The rows of a group lie close to one hidden flat surface of 12 dimensions, which passes through zero. Surfaces can cross.
Known rows, each followed by its group:
[  3 -23 -18  -2 -14 -32  19  20  35   6 -11   0  11   1  19 -20  32 -18
 -30  -7 -36] -> bam
[-14 -18  -5 -15 -34 -36 -27  -4  18   6  13   8  27  11  18  18  10  20
  29  14 -17] -> sivav
[ -4  -9  -2  -1  13 -13  -1   4   1  -3  -2  -3  14  18 -12   3 -10  15
  -2  -9  22] -> zosig
[ 31 -10  33 -24 -26  -9  39  -2  28  -4  -8 -21 -24 -32  -5 -25  18 -15
 -36   4   8] -> Fini
[ 13   5  12   8  17  13  34  -9 -21 -16  -2   4  16  -4 -21   5  -3   6
   2 -16  16] -> Levo
[ 21  -7  30 -12 -39   2 -20   1  -8 -34   4   8  -5 -11   4   9 -14  17
  -6  -4  -6] -> zosig
[ 29  -9 -22   8  26   6 -10   1  -4 -10  -1 -13 -14  22 -16  13 -66  19
 -18 -12   5] -> gepu
[ 28  -2  26  14  23   2   4 -16  -5 -18 -39   8  32  16  -3  -4 -11  41
 -13   2 -22] -> Levo
[ -8 -26 -21 -19  18 -23  -4 -19   0   4  -9   0  33   8   0 -18  27  17
  -6  -7  -1] -> zosig
[-11   7  20  12  13 -14  -3   5  -7 -10  17  17   0   9 -10  13 -14  21
  34   4   4] -> sivav
[ 14   4 -13 -10  11  11 -22 -19 -12 -17  31   4  -3   7   1  35 -27  24
  -2  -8  10] -> zosig
[ -5  25  29 -36  12 -29   6 -25  -6 -15   9  -5  -2  -7   8  41  10 -15
  -3   0  44] -> zosig
[ 18   6  16  -9  21 -32  23 -14   2 -18  -8  -4 -23 -18   6  -9   5 -11
 -37  -2  -1] -> sivav
[  8  16  15  12   9  -2  24  -5   0 -11  21  23   1  -4 -26   6  -8 -25
  28  15  -4] -> bam
[ -6  -3  10   7   1  26 -37  14 -10  12 -24  -1  -8  19  -5   3 -26  28
  16  12  -6] -> bam
[ 14 -17  48 -33  -6   3 -10   4 -22  -2 -19 -16   8  -9 -10  -4  22  33
  16   2  13] -> Fini
[-19  -4   3 -18  10 -11 -16  29 -13  24 -19 -11 -17   4  16  27  -5   5
  35   2 -10] -> gepu
[-18  26  -3 -12  -4 -18 -29 -12  -7   0  22  -9  -4  11   0  -1   4 -49
   1  12  32] -> Levo
[-15   2  28  -2  10 -40  20  17  29   4  -4 -10 -39 -27  11  -9   1 -14
 -30  16  24] -> gepu
[ 37 -17 -28 -35  34 -18   0 -59  12  -4  -3   2  -4 -17 -11  -7 -21 -12
 -20   4  -9] -> zosig
[ 26 -26  18 -11  77  23 -30  46 -36 -15 -12  -6  -5  18 -31 -10   2   2
  17  12 -29] -> Levo
[ 18   5   0   0  18  -5   7 -38  12 -21  22  21  33  11  -2   8  16   2
 -11   5  -4] -> Levo
[-17  -4  -5  -9  24  12  11  22 -20  28 -21 -12 -35 -40  25   7  19   6
   9   1 -22] -> gepu
[ -6  18  -5  25   6  55  12  -3 -15   9   2   3  -8  -2 -10  18 -23  22
  24  -9   5] -> Levo
[ 12   4  -6 -21  14  -9 -10   9   1  44  -3 -34 -22  10   3   9 -16 -30
  12  21 -13] -> Fini
[ 20 -21 -40 -20 -14  -6  25 -35  12 -20  25   0   2 -25  15  20  -4  21
 -30 -27  -3] -> Levo
[-22 -10  21   7   7   4  14  42   1  12 -20 -14   1  20 -16   9  -9  24
   7 -15  45] -> sivav
[ 13  10  -2   5  -3  10   2 -19  -4 -22  16   5  -7  -7  10   4   5  14
 -32 -20   7] -> Fini
[ 16   7 -37  -9  -5   4 -38 -47  13 -18  58  17  -2  12  -9  13 -27 -19
   5   9   6] -> gepu
[ 19   3   4   6  -4 -22   7   1  12  -5   2  -2   6  23  -4  -1 -12  -1
   1  -5 -13] -> gepu
[ -8 -24  -3   2 -14  -9 -14  10  23  -2   3  24  15  15 -26  -3 -35   4
  33  15   6] -> Fini
[ 34  -7  11  12  -5   1  45  21 -12 -15 -16   0 -15 -29 -34 -29 -24 -29
  10  -3 -29] -> bam
[ -6   2  14  -4   5   1  -9   6 -22  -2 -17  -8  -6 -11  -1 -10   3 -12
   7   8   6] -> gepu
[  6  -3  17   0 -17  13  13 -19  20 -11  -5  19  54  24 -11  22   9  14
  -2  -8  19] -> gepu
[ -1  -7  17   9 -25   0  34   0   3 -37  10  28   9 -18 -28 -15   6   8
   3 -14  21] -> Fini
[ -1   0 -14  -1   5  -2  16  -8  12   2  -7  -3  11   5   0  -5   5 -20
 -26  -2  11] -> zosig
[-13   8 -18   3  23   8  -5 -10 -18   9   5   0  29   5  -2   9   4 -11
   8   1   6] -> Fini
[-11 -20 -11   1   6  -3 -12  13  25   2   4  11  22  16  13   7  15  28
  -6  -2  -1] -> Levo
[ -7  -8 -45  17  -8  20  25  -4  23  14  19   3  10 -23  28  12   8   1
 -24  -6 -21] -> sivav
[-10  24  18   3 -19  12 -38  -6 -12   1  -7   5  14  12  15  -7  20  -4
   8  18 -14] -> zosig
[-12   5  -4  -6  -6  -8  36 -10   5  12  -1 -24  27 -11  17  15  18 -21
 -29  -7  19] -> sivav
[-24 -22  23 -29  29 -16 -25   6 -16  27 -20  15  -4   2 -13 -11  14  47
  64  16   0] -> zosig
[-29  -8 -40  12 -21  26 -34  17   1   8  15   0   2   3  -4 -29   3 -13
   1   5  16] -> gepu
[-46  38  12  41 -16 -29  26  -8  58  30  17  25  26  33  28  19  25  -4
  11  13  10] -> Levo
[-20  -5   5  -2 -26  18  21   4  32  -8  29  21   4 -10  -7  21  16  16
   4  -7  37] -> zosig
[ 21 -36 -28 -17 -23  -1 -13  25   1 -11  -3  -5  -5   8 -23 -19 -14 -16
  10  -9 -25] -> Levo
[ -7  10  18   3  -6 -24  -8  -1  -6 -16   6  11  23  15  -7  -6  12  -1
   8   5  12] -> sivav
[  5   3  11   6   5  -9  17  -5  15 -12   6  11  -9 -14  -1  -2  -8   2
  -9   8   3] -> sivav
[ 19 -28  10  -9  26   5 -42  18   5 -22  -8  -3  23  28 -29 -17 -11  -3
 -30  10  30] -> Levo
[  6 -15  11 -26 -12 -17 -21  26 -30  -7 -16   3  -9   7  -8 -16  19  -3
  41  -6 -44] -> bam
[-13 -19 -18 -17 -32  -9  11  22  13  11  15   9  -7  -2  -3  11  13  -6
  25 -11  -4] -> zosig
[-18  -4 -25  19  10  -5   1  32  38  21   9   5 -30  17   8   4 -14   4
  -4  -5 -12] -> sivav
[  9 -13  -9 -19 -24   9   0   2  18  -7  29  12 -21  -8 -19   0  -3  -1
  22 -11   2] -> bam
[  0 -32 -33   3 -23  18  32  44 -25  -4  -3 -13  12   3 -33  -6  -9   8
  26 -39   2] -> bam
[-30  10  -9  -1 -11  17 -21  31 -46  28 -22 -43 -15  18  -7   3 -13   5
  19 -22  32] -> bam
[  7 -17  28 -27 -28 -15  -2 -10 -11 -35   7  14  19  -7 -24 -12  12  21
  23 -10  22] -> bam
[  8   4 -19   6  10  27  16 -18  13   5  26   9 -15  -8 -10  12 -17  -8
  -3   0   8] -> zosig
[ 16   6  13 -10 -13 -40  15  14 -15 -23  -8 -20 -22  -1   6  -3   5  -7
 -29 -31  -4] -> Fini
[  2  -5  20 -11   9 -21   8  14 -20  -7 -22 -14  -5  -2   0  -7   0  11
 -11 -15  14] -> bam
[ -7  17  -8  -5   0  15 -27 -29   7  14 -10 -14  34  25  11  -7  23 -29
 -33  10  14] -> sivav
[  7  12 -19  18  18  33  -2  -8  -6   3  -6  -5   7   6   0  -7  -7 -17
 -14   4 -13] -> Levo
[  1 -24  -2   1  42   3  23  -2  -8   6 -36   6  13 -43 -16 -18 -12  -9
  12  31 -12] -> Fini
[  1   7  -2  20 -12  36  10 -13 -10  -3 -20  -9  15  -7   3  -6 -17   8
 -28  -8  24] -> Levo
[-15  -9   9 -32  18  -1 -22 -27 -11 -10  28   6 -21 -48  23  10  28  38
   1   9  13] -> gepu
[ 29   4  47 -10 -12 -24 -20 -23   9 -15 -19  13   7  17 -10   2 -32   6
   9  27 -14] -> gepu
[ -3   6 -14 -20  29 -26 -33   1 -14  -6  20   3 -30  24  -9  22 -18   4
  27 -13   2] -> sivav
[ -5   3   2   5 -69  28  20   3   2   2 -10 -14  14  -3 -21 -45  16 -36
 -22 -15  43] -> bam
[-14 -36  22 -30 -66  20 -27  30  23  20  -6  11   6   2  -7 -11  19  31
  40   6   9] -> sivav
[ -8   6 -18  28  20 -11  25   2  38   1  12  26 -38 -25  18   9 -29  -4
 -20   9 -15] -> Fini
[  1  -4 -61  -9  -1 -13 -15   3  -5  24  23  -2 -30  -4  19   7  -5 -26
  25  -5 -65] -> sivav
[ 16   0  14   7 -13  13 -12   7   9   0 -16  -6 -23  21 -27  -3 -50 -11
  -5   0  24] -> bam
[ -3 -36 -11  -6  36 -37  42   2  19  -8 -19   4  25 -19 -28  12 -36   1
 -14   5  37] -> Fini
[ -7 -20  35 -19  16 -16 -36 -25  35  11 -38  16  10   5   8  -9   0  36
 -12  32  15] -> zosig
[  8  -9  19 -17  -9   9   8 -10 -19 -26  -7  -5  25 -15   4 -13  32  24
 -17 -17  16] -> Fini
[ 25 -15  22   9  -6  15  34   8  15  -3 -16   5   5  -9  -1  -4  -2  34
 -14  -7 -18] -> gepu
[ 23  28  -5  16  -2  25  31 -14   8  17  14  13  -8   3   1  11   5 -23
  26   6 -53] -> gepu
[ 35  -3   8 -30   5  13 -20 -28 -26 -20 -14  -6 -20 -19  -9 -11 -12   0
 -15  -6 -11] -> bam
[ -4   6 -22  10  -1   1 -29 -13   1   1  -3  12  30  28   3  -7 -13  -4
  -3   9  -3] -> Fini

New rows, each followed by its group:
[-32  12 -14  27 -14  16   7  28  21  19  13  -3  -6  20 -12  -1  -7 -32
   8  -3  41] -> Levo
[-11 -40 -39  -6   5  34   4  19  10  48 -17 -23  49  13 -16  -6  11  -7
   7  11   9] -> Fini
[-13  15   2  21  -9  20  -4   7   5  23 -14  -3 -32  -7   6   9 -36  10
  15   7   6] -> Levo
[ -9 -10  13  10  -4  -8   4  22   1  -4   1  10  -4  -2   2  -4   6  25
  21  -2 -14] -> sivav
[-12  11  22   1  24  -5  17  15  -9  -6  13  -2  15   9 -17   8  21 -11
   9  -2  33] -> Levo
[-19   2 -32 -25  -3  12 -26  13 -27  15  24 -23 -48 -13   5  31 -31   6
  24 -10  20] -> Levo
[  6  22  -3  -3  -3  -7  -2 -28   1 -20  54  42 -40 -31  -5 -25  34 -25
  35  13 -40] -> sivav
[  9  -3  36  41 -17 -10  12  16  24 -32  13   7  -2 -15  19 -38   3  35
 -38   9 -14] -> zosig
[-18   7  38  18  15  52   5  38   9  -2  11  18  -2  -9 -39 -35  35 -32
  12  22  30] -> Levo
[-22  17 -28  -4  -5 -11 -10 -12 -25  27  -6 -19   4  -5  47   0  37 -14
  -7  -2 -29] -> Levo
[  4 -13 -24 -31 -27   7  -7 -33  -2 -11  35   1 -21 -41  -1   9   4   1
 -15 -10  20] -> Levo
[  6  32  32  18  22 -15  22 -18   7 -22   4  22 -18 -24   8 -32  27 -26
 -20  15 -11] -> sivav
[  6 -21 -10 -15 -41   3  10   9  28  17 -10 -11   3   1  -8 -16   3 -35
 -14   1   7] -> sivav
[ -6  18 -17  -6 -59 -26  20 -48  -3  -7  21  10  23   7   4  36 -25  19
  29 -35  20] -> Levo
[-21  -5   9   8   7  15  -8  37 -10   6 -31 -13  -5   7 -16  -5 -26  -1
   6   1  36] -> gepu
[ 20 -31 -38 -23 -13   5 -13 -25  34  15   8  21  -5   7 -27  -6 -42 -13
  16  14 -12] -> zosig
[  1 -10  10   6   4  29   1  29 -24  -9 -13  -2  25  11 -31 -35  28 -25
   7  -6  15] -> Levo
[ -4  16   4 -14   0 -29 -13  -8 -15 -14  16  -8   4  12  13  32  -2  -2
   3  -6  17] -> zosig
[  0  10  46 -22  -2 -27 -10   0  16  12  10 -13 -24  12  -5  18 -13   1
  17  20  22] -> Fini
[  5  15   0   9  20  43  -6   0 -13  25 -12 -17  -7  13 -15  27 -46  -9
   2   4  26] -> sivav
[ -7 -13 -17  13  13   3  22 -23  36 -11   9  28  11 -35  11  -3  -5  10
 -33   7   4] -> Fini
[  4 -14  -6  -6 -35 -22  40  21  11 -21  28  12 -31 -23  -8  -4   7  -4
   9 -27 -11] -> Fini
[ -9   7 -14   0  -4  17 -13 -20 -22   6  -7 -10  21 -15  19 -13  22   0
 -13   2  -4] -> bam
[ 12 -16 -29 -17  17  35 -25 -15 -18 -11  18  -4  -9 -24   6   4   4  18
  -9  -8 -10] -> Levo
[  0 -17  -9   3  13   9   1  24   7  25 -16  -2 -30   3 -17 -11 -34   5
  27   7 -19] -> zosig
[ 41   1   4   8 -21  35  10 -21 -15 -32  -7  10  37  10 -38 -10 -17  -3
  -4 -14  11] -> gepu
[-17  36 -26  18 -24  50  -5 -34 -42  13  -8 -13   7  -3  12   7 -28   8
   1 -19  13] -> Levo
[ 25 -33  10 -38 -20 -31  -4 -15   9 -10  -8  -2  20  -5 -22 -14  -7  -9
  12  17   1] -> Fini
[  2  -1   5  24  54  -7  17  11  -9 -10   1  15 -43 -35  20   0  -8  40
  -8  -6 -37] -> sivav
[  5   8  27  19  23 -11  -9  17 -17  -2 -35  -3  32  31 -12 -24  14 -20
   0  11  -6] -> Levo
[-17  31  12  12  11  10  12   8 -16   7   5   2 -14 -10  21  -1  35  -6
  -2  -4  -7] -> Fini
[  3   4   5 -20  18 -13  -9 -18  21 -16  40   7 -10 -12  -9  11   3 -12
 -12  13  32] -> Levo
[ 28  -3   7 -16   2 -15 -11 -25  -6 -27   8   8  19   3 -15 -19  13 -28
  -4  12 -21] -> Levo
[ 14 -29 -14   2  15 -10   8  14 -28  -9 -26 -13  13  10 -16 -33 -11  18
   0 -13 -16] -> zosig
[ 13   6  20   0  37   8 -42   7 -12  -9 -34  -5 -35  28 -14 -31 -14   3
 -20  -2   8] -> sivav
[  5  -1  -5  -6  -3  10  21  -1 -14  -5   7 -13   6  -8  -7   1  17  -8
  -4 -18  11] -> Fini
[ -5  -7  20  -1 -40   8  -7 -14  31  -1  13  22  25 -10   1  -3  17  15
   5  19  10] -> sivav
[ 14   7   3   4   2  26  21  -2   8  -1  11 -19 -14  10 -10  17 -17   1
 -29 -22  38] -> Fini
[ 19  17  -5  -9 -28 -24   3 -17  -1  -7  13   7 -19  -3 -13  -7 -18 -45
  28  11 -30] -> Levo
[ -4  28  13  23   7  -5  19   4 -10  -2  38   5  -7   9   1   0  27   7
  31  -4 -14] -> gepu
[-18  -8 -12  -9  -6  -6   0  -7   6  -6   5  -1  19  -1   3  10  18   2
 -14  -7  36] -> gepu
[ -2   8  17 -29 -14  18  12   8  -5  10  15 -10 -62 -27  -4   1  20 -10
   9 -14  18] -> bam
[  5 -13   2   6 -38  27  -3 -17  14   1  13  24  25 -16  -2  15 -14  18
  28  23 -14] -> sivav
[ 21   5   0 -14  17  39  -6 -13  -8 -12   9  12  -6   4 -13   0  33  -3
  -9 -18   8] -> bam
[  4   4   2   0  -6  31 -21 -18 -21  -8   3  22   3 -24   2 -17  16  11
  30  13 -30] -> Fini
[-21  31  21  -2  14  29  57  31 -18  39   1 -18 -59 -44 -13 -14  42 -53
  22   0  10] -> sivav
[  6   8  13  13 -22 -23  14  29   3 -13  -4  -2 -39   1  16  -8   2  -1
 -20 -26 -20] -> Fini
[ -3  16  37  19  19  18  15   1   9   8  -7  26  10  -1   5  -8  22  16
  16  20 -19] -> Levo
[-29 -12  -8  41  13  23  34  39  -4  11  -5   5  21  -7  -1  13 -10  33
  26   0   3] -> bam
[ 19   8  23  -4  11  31  -6  12   9 -12  -1  25 -23  23 -31   0   2  -3
   7  -6  13] -> bam
[ 13   3  16  17 -24  -6  15   4  39  18 -14  12  -3  12  10  -5  -3  -3
  -5  16 -42] -> gepu
[  0  19  -4  19  37 -15 -39   3 -22  -4  -8  13 -18  19  17  -8  -7  10
  15  10 -50] -> sivav
[ 16  17  33  25 -42  13  12  26  -5 -18 -14   6 -24   8 -22 -30 -12 -11
  -1 -14  -6] -> Fini
[ 37   2   0 -15 -26  26   2   8 -31 -31  -2 -18 -36 -35  21  23 -18  -3
 -27 -24 -24] -> zosig
[  8  18   7   7  32  20 -24 -20 -20 -19   6   6 -10  16 -16   2 -11  13
  -1  -7  26] -> sivav
[ -3  10 -24  31 -16 -30   3  -6  37   8   5  10  22  19  -5  -5 -40 -45
   6  28 -24] -> bam
[ -4   5   7  -1 -44 -11 -12 -32  26  -9   2  14  19 -10   9 -26  21 -19
 -28  14   7] -> Levo
[ 10  15  43   0   0  24 -24  -8  38  21 -25  -2 -29  -1  -7   1 -43  -9
 -20  40  29] -> sivav
[ 18 -31 -29   1  -2  -8  -2   4  -9 -20  -8   0  45  16  -3  -9   2  11
 -11 -19 -29] -> bam
[ 12  -4  -9 -17 -28 -22 -26 -17  16 -19  17   8  22  22   2  15  -6  -3
  -8  -6   9] -> zosig
[ 22  -7  41   3 -23  -1   3  -9 -30 -23 -33  -6  31 -16 -13  -8 -27  18
  19  16 -19] -> sivav
[ -5  19  21 -22   3 -21 -10 -16   4  -7  30  12 -20   1 -16   7  19 -13
  20   4  21] -> sivav
[ 12  23 -33  -4  23   2  17 -17  -2  -9  42   1 -30   6 -20   2   0 -44
  -5 -23  10] -> sivav
[  4  12  14  13  -9   9  -2   4  13  10 -21  -3  -7   6   2 -25   8 -36
 -19  13 -12] -> bam
[  2  16   0   6 -31  -7  14  10  13  -6  32   1 -11  26 -20  15  -7 -23
  11 -13  22] -> Fini
[  4  -4   1   6  38  -5   4  -2 -31  -5 -25 -19  20  10  -3 -15   0  14
 -14  -6   4] -> zosig
[ 14 -11 -11 -26   0   8 -48  -1 -11   5   6   5 -28  13  -2  15 -16  21
  24  -3 -22] -> bam
[  1   7  18  -4  -4  -7  41  13  36  16   3 -18 -37 -16   5   7   8 -16
 -30   3  16] -> Fini
[  3  -4  10 -14  -7   3   9   8 -37  -1  -8 -13   9 -21   3  -5  19   9
  26  -6 -15] -> sivav
[-15 -23 -15  16 -14  11   4  28   1   7 -18  -4  24  11   0  -7   1  18
   0  -7  -5] -> bam
[ -3  -1 -52  17 -10  23  27  12  41  31  30  15 -14   6  11  22  -3 -14
   5  -9 -25] -> gepu
[ 15 -21   1  -8  29 -38  -8 -21  44  10  -3  22  -7  21 -38 -21 -50   4
   8  30  12] -> zosig
